The groups are shells around one centre, one inside the other: the same stretched ball of 5 dimensions in 9 sizes.
(in the rows, 128 means zero)
Known rows, each followed by its group:
[103 133 132  93 124 123 116 195  63  93 120 149 139  36 153  37  95]	(6)
[119 103 114  82  66 138 113 107 131 165 107 114 126 134 135 119  92]	(4)
[134 136 118  91  96 130 117 122 101 159  92 108  90 126 136 102 114]	(2)
[112 131 142 128 162 140 146 211  53  83 126 155 122  55 138  42  99]	(0)
[118 106 137 187 157 155 176 171 140  93 159 157 156 147 107 138 107]	(8)
[144 149 139 156 188 118 135 135 113 112 128 126  85 134 117 136 163]	(1)
[127 144 148 164 204 128 150 189  81  76 140 152 109  88 124  89 140]	(0)
[129 135 104 132  63 128 131 114 168 152 119 118 148 175 123 158 114]	(0)
[146 131 115  82  94 121 101  71 129 186  88  88  69 161 130 145 137]	(4)
[132 105 119  84  85 143 118  92 123 179  96 102  90 152 128 128 104]	(2)
[106 117 120 125  88 142 142 176 117 111 131 148 167 105 134  90  81]	(4)
[142 117 114 112 100 108  95  37 197 176 125  94 111 195 118 212 160]	(8)
[129 106 152 155 205 140 147 143 108 102 147 140  99 121 113 128 139]	(7)
[131  91 147 136 170 170 165 148  86 132 121 132  80 134 112 103 101]	(0)
[129  87 148 134 183 139 131 103 133 127 145 127  98 140 113 153 138]	(3)
[126 127 102  75  46 113  90  81 156 175 102 101 129 146 140 144 116]	(7)
[122 123 159 166 229 136 154 190  77  67 152 158 108  79 120  88 137]	(6)
[125 152 137 188 181 123 156 188 119  70 154 157 145 114 119 119 142]	(4)
[123 120 141 112 155 147 141 172  61 117 111 135  90  85 132  63 103]	(8)
[ 94 134 133 139 138 123 136 221  90  57 153 173 186  43 145  56  97]	(1)
[135  87 139 111 146 157 139 101 112 160 114 113  73 152 114 133 113]	(4)
[138 147 104  61  62 100  77  74 134 182  85  88  93 137 145 133 137]	(8)
[128  88 146 186 181 169 183 149 135 109 154 147 122 167  97 151 112]	(6)
[ 95 131 123 103  96 130 126 210  76  89 126 157 170  43 153  37  76]	(6)
[125  91 130  93 125 120  95  69 154 153 132 111 112 138 127 162 136]	(0)
[129  94 146 103 170 145 126 118  89 138 118 120  73 112 124 107 121]	(3)
[135  89 119  83  82 148 118  68 141 192 100  95  87 174 122 151 105]	(1)
[121 151 121  77 111  95  82 131  99 127 108 119 114  73 153  87 136]	(1)
[136 154  97  93  46 112 103  97 149 173  92 100 119 158 137 140 123]	(1)
[100 147 125 130 121 111 122 202 102  71 145 162 181  54 148  69 108]	(3)
[125  89 144 137 164 157 152 135 110 127 133 133 101 135 113 122 109]	(7)
[104 130 123 149 109 134 147 192 122  87 146 160 183  98 133  94  94]	(5)
[145 126 119 124 109 135 131  91 145 167 107 104  90 181 116 160 132]	(7)
[142 119 154 200 223 159 187 167 105  96 145 146  88 155  96 135 138]	(6)
[116 147 123 154 132 104 122 154 150  89 153 147 170 112 131 135 141]	(5)
[131 119 148 153 202 126 134 136 116 100 146 137 101 119 117 134 152]	(5)
[140 118 137 183 171 148 167 130 146 121 142 133 109 181 100 167 138]	(2)
[112 128 122 158 111 138 154 178 133  98 143 153 171 123 125 113  99]	(7)
[132 127 141 196 185 150 180 174 122  92 148 150 123 150 104 135 128]	(2)
[119 129 125 177 127 141 164 172 143  98 148 152 165 145 115 133 110]	(2)
[105 107 123  95  97 121 105 133 130 122 134 135 158  92 142 108 103]	(3)
[ 99 139 128 169 131 131 156 223 112  59 157 175 196  78 133  80  96]	(8)
[110  98 130  81 108 136 111 134  99 135 118 128 123  88 141  87  94]	(3)
[125 149 123 171 129 133 158 179 127  98 136 147 150 133 121 118 118]	(5)
[134  87 134 122 138 149 135  87 143 158 126 114  94 169 111 161 122]	(5)

New rows. What belongs after each?
[145 139 132 119 155 119 117 108 111 143 109 109  71 137 124 132 153]	(4)
[103 138 107  83  51 116 104 163 111 124 113 135 169  77 155  72  86]	(8)
[117  99 123 147 112 135 136 115 175 126 152 136 163 160 116 168 115]	(6)
[104 153 110 150  78 122 142 202 130  86 140 159 201  98 139  91  93]	(6)
[139 117 148 199 208 147 173 144 137  99 155 143 108 167  97 163 148]	(3)
[132 141 147 187 213 121 150 166 119  75 158 151 120 120 113 134 160]	(0)
[147 141 142 184 200 132 158 138 126 109 138 131  89 161 104 154 161]	(1)
[115 123 147 153 193 122 134 171 105  75 156 155 135  83 127 104 137]	(4)
[148 127 121 143 120 139 143  95 152 162 113 107  91 195 109 172 136]	(3)
[142 114 136 167 175 126 137  90 170 129 149 122 107 182 103 196 162]	(4)
[140 127 125 156 125 155 167 142 123 142 114 124 102 174 110 134 112]	(6)
[138 153 104  81  68  96  81  76 150 172  96  93 106 147 140 149 146]	(4)
[117 128 129 177 132 158 182 205 109  92 139 159 155 127 117  96  89]	(1)
[ 97 138 130 165 135 128 152 227 106  53 160 178 198  66 136  72  96]	(0)
[123  93 155 182 208 159 175 166 113  89 159 155 118 131 103 128 120]	(3)
[111 124 123  83  99 125 109 154  90 126 112 131 129  75 148  71  98]	(7)
[121 102 132 105 136 117 101  93 144 134 138 121 122 123 129 148 136]	(2)
[137  80 152 132 191 155 144 101 115 142 132 120  69 151 106 146 131]	(0)
[121 153 123 173 132 127 155 186 127  88 141 152 159 123 124 114 121]	(5)
[121 136 141 182 174 153 181 215  85  77 140 162 132 108 117  83 106]	(3)
[139 162 117 156 130  98 117 112 169 121 136 122 133 159 122 174 167]	(1)
[123 172 116 128 116  92 105 154 126 102 127 134 147  96 143 111 145]	(0)
[124 142 128 102 135 105 100 133 106 119 120 125 113  89 141 103 140]	(7)
[121 161 130 161 158 105 129 176 120  77 146 150 150  96 132 112 147]	(3)
[125 142 101 117  50 129 129 133 145 150 107 120 147 153 132 127 101]	(1)
[125 105 133  74 123 135 108 115  89 153 103 113  83 102 137  93 110]	(4)
[129  94 144 116 172 133 119  98 124 135 135 121  91 129 120 143 139]	(2)
[128 111 144  95 172 119 101 112  97 128 124 120  83  93 133 111 143]	(1)
[128 110 135  85 133 140 119 126  81 148 101 115  77 104 134  88 111]	(4)
[137 127 141 159 176 151 164 160  94 116 123 134  88 137 112 112 124]	(2)
[105 117 105  65  36 120  94 125 130 149 110 123 162  98 152  96  85]	(6)
[117 102 106  58  40 127  92  83 145 180 102 104 131 134 142 128  94]	(6)
[117 144 110 143  90 105 117 133 172 112 144 137 179 137 131 153 131]	(4)
[138  94 142 100 158 145 125  95 102 158 110 108  60 137 120 126 127]	(4)
[138 139 114 103  89 133 125 119 114 163  92 107  94 147 130 117 115]	(3)
[139 103 154 174 216 153 166 135 114 112 144 136  82 153 100 146 142]	(4)
[125 127 137 103 148 130 122 151  77 122 112 128  92  87 136  79 119]	(5)
[129  81 158 141 207 163 158 141  87 117 136 136  77 122 109 112 117]	(6)
[118 118 117 149 101 126 132 124 175 121 148 137 170 155 121 163 120]	(3)
[131 138 100  81  45 107  89  76 163 177 100  97 125 157 138 154 126]	(5)
[119 122 111  86  59 143 126 142 104 156  96 120 124 119 139  86  80]	(1)
[141  94 125 102 122 121  99  32 180 180 124  93  90 188 115 203 152]	(0)
[112 151 120 132 103 135 147 209  82  97 117 151 150  82 140  57  89]	(0)
[127 117 114  99  94 101  85  63 182 155 132 108 136 153 131 181 147]	(3)
[144 141 124 102 134 102  93  78 136 155 110  99  80 143 130 154 164]	(4)
[113  97 137 104 131 151 137 158  85 124 121 137 115  93 132  78  88]	(4)
[130 104 112  97  74 131 111  73 163 176 113 104 118 171 124 164 116]	(5)
[133 151 100  59  47 102  79  87 129 179  83  92 105 128 149 120 126]	(0)
[140 135 140 121 178 117 115 118 102 127 119 117  73 117 126 123 157]	(8)
[113 150 101 105  57  94  92 125 162 127 128 127 179 115 147 132 124]	(3)
[114 126 139  99 153 119 109 161  78 103 125 138 114  59 144  70 121]	(8)
[137 148 121  90 119 101  90 100 118 149 104 105  89 118 139 125 151]	(4)
[128  96 136  83 134 141 114 106  98 155 108 112  79 116 130 108 114]	(2)
[135 116 158 157 228 136 145 146  93  97 143 138  79 113 113 121 152]	(1)
